Each new row is followed by its nearest point in the smallest flat space through zero that holds the last named rows.

j251 (5 x 10):
[[  1   4   4   1  -5   5  -4  -4   0 -10]
 [ 24  -9  -8 -16 -19  36 -16 -37  12  -9]
 [ 34  -8  -5   8 -14 -14   8 -12  -9 -29]
 [  4   8 -20  -6  -2 -15 -19  -4 -15  14]
 [ 39  -6  -9   9 -31 -14 -28 -12 -14   8]]
New rows:
[-24  28 -14 -21 -10  -4  -4  -1  -7 -27] -> [-18  27  -9 -10   8   0 -10  -8 -12 -26]
[ -3  17   9  22  14 -21  10  -3  -6  -2] -> [ -6   7   4   9   5 -18   7  13  -9  -9]
[ -7   8   2 -15 -27  -8 -32 -21   3  24] -> [  2   8  -6  -5 -16   8 -36  -9  -5  22]
[-20  -3 -20  -2  -8  21   4  -2 -13 -15] -> [ -8   8  -5 -10   5   9  -1  -9   0 -12]

j756, 5 rows:
[[ -8  -5  -7  17  -4 -18  15  18 -19   3]
 [-16  -5  16  -2   7  19  17  25   0  -3]
 [ -1   0 -33  -6  -5 -16  16  22 -45  -5]
 [ 18   6 -12   2  29 -12   9  11  11  17]
 [  6  21  11 -30   4   1  -4   9  -3 -10]]
New rows:
[  5  13  22   7  11  18   8 -28   5  13] -> [  2  -1  12   1   5  10  -7 -10  21   3]
[ -3 -25   5   1  10  -1 -15  -4  -4  -5] -> [-3 -7 -2  5 -3  6 -1 -6  2  0]
[  1   0  15  28   6  12  -5  -3 -30 -12] -> [-11  -7   3   9 -11   1   3   2  -8  -4]
[ -1  24  -2  11   0   8  -9  -7   0 -23] -> [ 0  5  5 -7 -7  0 -7 -7  0 -5]

j93, 5 rows:
[[-28  24  48   1  54  -2  13 -13   0 -39]
 [-43  33  37   4  27  14  33 -54 -18   1]
 [ -9  -2  25   3  10   1 -18  -2 -12  12]
 [-13 -25  14   8  -1  16  19 -14  -3  -1]
 [  2  30  18  24  -1  15   2 -54   6   9]]
New rows:
[ 22   1 -19  11  30 -11  -5   4  -9   2] -> [  8   8  -4  -2   3  -7 -10   9   5  -6]
[ -3   4  22   4  -4   9   3 -18  -6 -18] -> [ -5   2  16   9   9   7   6 -16   3  -7]
[  3  10 -15  10  23   2   3 -17 -16  -8] -> [ -3  16   1   0   6   0   7 -11   1  -5]

j898, 5 rows:
[[ -8 -11  54 -33   6  33   4  25  30 -32]
 [-54 -14  13 -10   0 -26 -14  15  27 -13]
 [-51  27  -7 -25   3  18 -22  19  18 -20]
 [-28  10  20   3   0 -12 -13  18  17  -6]
 [-22  -2  19 -35 -24  -2  -3   6  20  -7]]
New rows:
[ 23 -23 -22  21  15   4  -1  -1  26  -7] -> [  9 -20  -7  14  21   2   7  -4  -6  -5]
[-14  19 -16  12   1  -3  -4  14   6  12] -> [-14  20 -11  11   2  -6 -12   5  -2   4]
[ 18 -13 -20   5  19  15  -2 -19  16  -7] -> [  9 -15 -15   2  17  14   7  -7  -8  -7]
[-12  19  26  10  26  -1 -22 -18  20 -17] -> [-14  10  16  12  15   3  -9  18  10 -10]

j556 (5 x 10):
[[-22   8  -2 -17   5  26 -22  -3 -13  -9]
 [  6  17  -4  13  -9 -12 -18   0  14  12]
 [ 27 -13  27 -19 -21   9  -1   2  22 -22]
 [ 11   0   6  -4   5  46  11   8  14  29]
 [  2 -28 -13  -9 -34   4 -21  -5  11   3]]
New rows:
[  8  -2   0  -9 -10  -4  -9   6  10  -9] -> [  7  -3   5  -5 -12  -3  -9  -1   8  -8]
[  7   5  -4  15  16 -17 -29 -12  -5  -4] -> [ -6  16  -5   8   0 -19 -16  -3  -2  -3]
[ -3 -14   2  -5   8  14   3 -22 -25  23] -> [-12 -12 -11  -3   7  16   8   0 -11  11]
[-15  -6  -8 -14  22   3   1   3   3   5] -> [-11  -1  -5  -3   9  10   4   0 -11   2]
[-38   8 -13 -19   3  16 -13   4  -2  -3] -> [-25   5 -10 -11   5  20 -20  -4 -15  -2]

j864:
[[ 12  -8 -22   1   4   6   0  13  -6  13]
 [ -2  -8  12 -31  23   3 -10  -7 -23  14]
 [ 21  31  12 -16   6 -13  38 -11 -12 -24]
 [-14  -4   0  15  -5 -19  26   5   8   7]
 [-39 -17  47 -14  12   3  49 -15  20  25]]
New rows:
[ 38   7 -18 -11  13 -15 -30 -38  -2 -13] -> [ 22  17  -7 -12   3  -1 -27  -4 -21 -20]
[  8   8  -4 -10  -4  14   3   1  10   0] -> [10  3 -1 -3 -1 16  4  0  6 -3]
[  3 -11  17  14   5  26 -10 -12   9   6] -> [ -5  -7  10  -2  -2  24 -10  -5  15   3]
[-23 -17 -19  20 -13 -21   1   6  -3 -10] -> [-15  -6 -11  24 -10 -25  -4   9   3   3]

j324 (5 x 10):
[[ -9 -12 -22  13  24   9  14   7   9  -3]
 [-28  -2 -21  28  -4  22  21   9  -6 -16]
 [-26 -20  -3  -1 -11 -11  -6   8 -16   4]
 [ 13  -1  -1  10   0 -31   4 -33 -26 -23]
 [ -8  -1 -16 -13  23   6  19 -21  -7  18]]
New rows:
[  1   0  -7  -1   6  -4 -10  -7   1 -23] -> [  7  -2  -2   9   3  -8   0  -3  -1 -11]
[ 17  10   2 -19  10 -13   1  13   3 -15] -> [18  2  6 -2  6 -8 -7 -1  9 -2]
[  0  18   9   4   1  -1  18   6  -4 -18] -> [  5  11   0  11  -6   6   6  -4  -1 -12]
[ 18   7 -15 -27  -9  -2  -8  35   4  -4] -> [  6  -1   9  -6  -3   2 -13  17  15   6]
[ 24  -4  13 -10  -4  13  -4 -17 -19  17] -> [  9  11  10 -17  -3  -3  -1 -16  -6  11]
[-11  20 -14   6 -32  -9  -4 -24 -15   0] -> [ -9  12   5   2 -23  -2   6 -18 -25  -7]

j623 (5 x 10):
[[ 23   5 -18 -19 -21  34 -27 -35 -12  14]
 [ 15 -30 -10 -15 -24 -10 -34 -12 -14 -15]
 [ 15 -29  -9   1 -27  -7 -18 -25  23   0]
 [ 10  -4  13 -18 -22  18 -12  12   2 -32]
 [ 18 -18 -54  -8 -16   3 -50   4 -17   6]]
New rows:
[ -7 -32  17 -11  -4  -1   1  -6  19  11] -> [  2 -15  11   3 -10 -10   3 -13  15  -4]
[  9 -38 -42   5  -3   1  19  23  -4 -12] -> [  1 -14 -25   7  -3 -12 -16  23   7  -5]
[  9  -1  12  13  28  14  11  34  -5 -27] -> [-10  11  10  -1   9   3  10  36  -2 -19]
[ 23 -17   5   4  -3   4 -17  20  18 -28] -> [  6 -14  -1  -3 -18   1 -11  20  17 -25]
[-13  19 -20  -5  -6   7   8  31 -11  -8] -> [ -4  15 -12  -1   9  11  -2  32  -7  -7]
[ 16 -23  16   4  12  13  20  18   7  -7] -> [ -3   0  13   2  -2   0   9  11  12 -12]

j55:
[[  4 -42   5   9  -8 -29 -18 -28   1  31]
 [ 24  -7   9  -6   4  13   0 -39  -8   2]
 [  9   4 -31 -15  18 -13  15 -21   5  17]
 [ 18 -17  15   0  36  10 -32  -2  20  20]
 [  8  -1  -3 -27 -12 -25  -8 -20 -32  17]]
New rows:
[  0  14 -25  14  -2 -26  -8 -10  24  -1] -> [ -7  -5 -20   5   5 -13  11  -1  13   9]
[ -3   9   4  16 -10  -9  13  -6  -1   1] -> [ -5  -2  -3   7 -12  -3  10  -4  -1  -5]
[-24   1  11  14   7 -25   6  -2  10 -25] -> [-13  -4  -2  14 -10  -4   7  10   7  -5]

j566, 5 rows:
[[-28 -31 -23 -25  -3  22  12  27   5 -29]
 [-14   7 -38   2 -12  22  -5  42 -14 -33]
 [ -6   2 -19   3  -1   8  -8  25  10 -14]
 [-22 -40  -4  19 -16 -15  21  16  18  14]
 [-38 -10 -12   8   3  -4  31  54  12 -28]]
New rows:
[13 12 -4 -1 -1 -9 13 -5 10 -5] -> [ 2  8  5  2  5 -4  0  0  3  0]
[-28 -13  10   1 -13   6  19   2  -2  18] -> [-14 -22   5   3  -8  -7  21   0  -5   5]
[ 23  25 -40  22   1 -17  16   9  34   8] -> [  6  15  -9  28   0 -11 -15  21  22   6]
[  1 -29  25  23  -6   8 -25   5  14  -7] -> [  1 -15  -5   6  -4  -3  -7   1  19  11]
[ -2  -2  -9 -13   5 -10  14 -28  19  -2] -> [  0 -10  10 -12   8  -1   2 -12  10   4]
[-16 -22  -9  12  12  -5  15   2  -2 -26] -> [-17 -13  -2  -3  -1   0  17  15   1  -9]

j36 (5 x 10):
[[ -2  17  12 -16  15   9  23 -14   2  23]
 [-17  -8   4   9  33  -1   9 -16 -11  10]
 [ 20 -10 -24  -4  24  13   8 -16  13  22]
 [ -4   1  -2   2 -10 -21  26  -6 -15  28]
 [ 19  -7  19 -14  39  -8  28   8   7   1]]
New rows:
[-21 -10  21   6  26   3  -6  26  10   8] -> [ -9  -4  17   2  24  -1   1   2  -3 -13]
[ 25 -17  -9 -15 -10 -13   8 -16  -5 -12] -> [ 18  -9 -10  -1  -4  -9   6   8   5   3]
[-24 -22  20  -4 -15   1 -19  20  20  22] -> [ -6   4   4   2 -10  -1  -6   3  -3  -6]
[ 26  14  -6 -13   6  23 -11   1 -11 -13] -> [ 12   6  -2 -10   2  17  -9   2  16  -8]
[  7 -26 -19  -1 -14  25  -9  -6 -21   8] -> [  2  -8 -24   9  -8   5 -12  -9   1   7]
[ 14  23  15 -23   2  26 -25   9  -8  -1] -> [  3  20  12 -17  -3  23 -10   2  15 -11]

j667:
[[-24  24  25   8  14  -1  -3   3   4 -30]
 [ -5   6  17   3 -41   3   7  11  -9 -22]
 [ 29  39  -8  27  -4   6   5   2  -7   4]
 [ -1   0   6  -7  20  18 -16  12  -7   8]
 [ 22  10  11 -20  21  10  20  17  15  11]]
New rows:
[-27 -13  11   3  14 -16  28  17 -20 -15] -> [-19  -4  15  -8   2  -6   4   0   8 -16]
[ 15   8   2  26   5 -13 -32 -16  -6   5] -> [  0  12 -15  24   6  -1 -17 -12 -11   4]
[ -9 -25  -9   2 -21  -2  -2   8 -25  22] -> [  0 -25 -12  -4 -23   5 -12   0 -15  11]
[  0  14   6  -3  -6  -1  15  -4   6 -16] -> [  0  12   9   2  -6  -6  14   1   7 -13]
[10 19 15 -3 14 17 -8  4  9  8] -> [ 9 16  9 -2 19 13 -2 12  0  3]

j971, 5 rows:
[[  4  12   7  11 -18  -8  -7 -16  25 -20]
 [ 18  17  28  18  -3 -24  11   5   7  -4]
 [ -4  27   5   7 -29 -26   1  12  36  -1]
 [  3  29  11  11  -6   4  12   1  41 -23]
 [  1   7 -12   3  -3   4  11  -6  41   3]]
New rows:
[ 15  -4 -23  24  -6  17   7 -18 -22   7] -> [  7 -17  -5   1   9   6  -2 -17  -7   3]
[ 14 -17   4  10 -21  13  11  24  -5   6] -> [ 1  1  2 -1  3 -4  5  8 -5  8]
[ 15   6 -24  -3  12  -1  15   9  -9 -10] -> [ 1  0 -1 -2 11  8  8  6 -2  3]
[-24  12  18  -5   0   2 -21 -15 -21  -3] -> [ -8   1   6  -3  -8   2 -17  -1 -22 -16]
[-13   1 -20 -25 -20  19 -17  20   8  12] -> [-26   2 -25 -19 -13   9 -10  15   5   7]

j564 (5 x 10):
[[  6  -6  -7  26 -12 -11   9   3 -39  -6]
 [-10  -2  13 -12  11  16  24   5   3  -6]
 [  4  17  -9  10 -24 -46   3  -6  11  17]
 [ 10 -16 -16  17  -6  13  17   0 -11  19]
 [-11  15  13   1 -23 -10  -7  26  26 -21]]
New rows:
[-24 -16  16 -18 -19   4 -15 -11 -17 -21] -> [ -6   3  11  -4   7   2 -11   4 -12 -23]
[-19 -13 -17  18  12 -24  21  -5   9   2] -> [  0   2  -3   4  -5 -13  20  -4  -2  12]
[ -6  -7  14 -11  25   1 -12  -9   8 -23] -> [ -7   4  13 -19  19   7 -14  -5   0 -16]
[-19 -26  24 -20  -2  -1  12 -13  18 -24] -> [-13   6  18 -18  10   7  11   5  10 -13]

j730, 5 rows:
[[  6  23  21  -4  -3 -23 -32   7   7  -7]
 [  5  16  -1  -9  -5   3  -1  -1   4   0]
 [ 10   0   7   7 -11 -14   8 -10  12  -4]
 [-17  -2  -4 -19 -12  20 -11   9   6 -23]
 [  7  -5   3 -13   7   6 -30  16 -12  32]]
New rows:
[-8  6 20 -9 -8  4 -4 10  1  3] -> [  0   4   4  -8  -5   1 -13   5   3  -2]
[  6  24 -11  -3   2 -26   0  -5  19  -1] -> [ 11  26   6   2  -3 -14   2  -7   7  -4]
[ 13   6 -24   1  -5  -3   7  -4 -25   5] -> [ 5  7 -8  1  7  6 12 -3 -6 12]
[-11  21 -12 -23  12   1  30  12   0   3] -> [ -3  23 -15  -7   8  15  16  -3  -6  -2]

j81:
[[ 25  16  27   7   2   5   5   8  -7  -2]
 [ 10  21  37   9 -11  24  24  13 -12  24]
 [ 16 -13  38   8  13  12  -5   1   1   8]
 [ -4  20  33 -22 -24  22   1 -28   2  -2]
 [ 26  46   5   3  -3 -11  25  -5   1   4]]
New rows:
[-15 -14  21  -5   6  13   4  34   0 -17] -> [ -3 -15  12   5  -4  15  -9  21 -14  -4]
[-17 -12  -8 -15  10  -4 -11  -1 -10   4] -> [-14 -15 -10  -3   0   1  -8  -2   2  -2]
[-16  -2  10  38 -16 -12  32   6   7 -30] -> [ 2  7 -5  5 -3 -1  6 12 -7  1]
[-38  -1  -3  10   2  28   2 -16  -6   6] -> [-27 -11  -1  -7 -13  16   3  -6   1  15]
[-13   1 -14  17 -16  -2  -3 -10   0 -20] -> [ -9   2 -15  -7  -8  -3  -5  -1  -2 -11]

j541, 5 rows:
[[  4   0  -6 -20 -24 -10 -18  10  -2 -17]
 [ -8   6 -11  40   6   1 -16  -3 -23 -14]
 [ -8  -2   8  -4  18 -25 -23  17 -20  20]
 [ 25  -7  14 -19   4  14 -13  -7   5   4]
 [ 10   5 -38   1  16 -32 -51   0  33  42]]
New rows:
[-35   4  -2  13   7  -2 -10  -7  -1   9] -> [-14   4  -8  18   9 -11   1   3  -5   8]
[10  6 -1 13  5 17  5 -7  5  4] -> [  7   0  -1  12   7  14   4 -12   6   1]
[-16  -4 -12   1  12  -9  16   9   0   4] -> [-16   3  -4   5   4 -11  14   6   1   9]

j316, 5 rows:
[[ -6  -2 -12  26  -9   4 -16   7  -3  -7]
 [-17  -2 -14 -15  -1  18  22 -10   6   5]
 [ 45 -20 -18  19   7  10  18  -5  19  10]
 [ 11  -1   6   9  14  -3   8 -25  29 -10]
 [  3   4  -9  -2  26  31  16  30   4   8]]
New rows:
[ -5 -11 -17  -1 -31  15  12  24  19  -7] -> [ -6  -8 -22   7  -9  17   7   4  -3   5]
[-19  30  28  -5  -5   9  31  -6  -3 -31] -> [-27  15  14 -16  13   2   4  -9   9 -10]
[-14   5 -22 -19  18 -23  -2  -2   0   0] -> [-10   4   5 -12   0  -1   3  -4  -1   0]
[ 16  -3 -26  -8  -5  13   2   8 -24   5] -> [  9 -10 -17  -3 -11  10   7  15 -15  15]
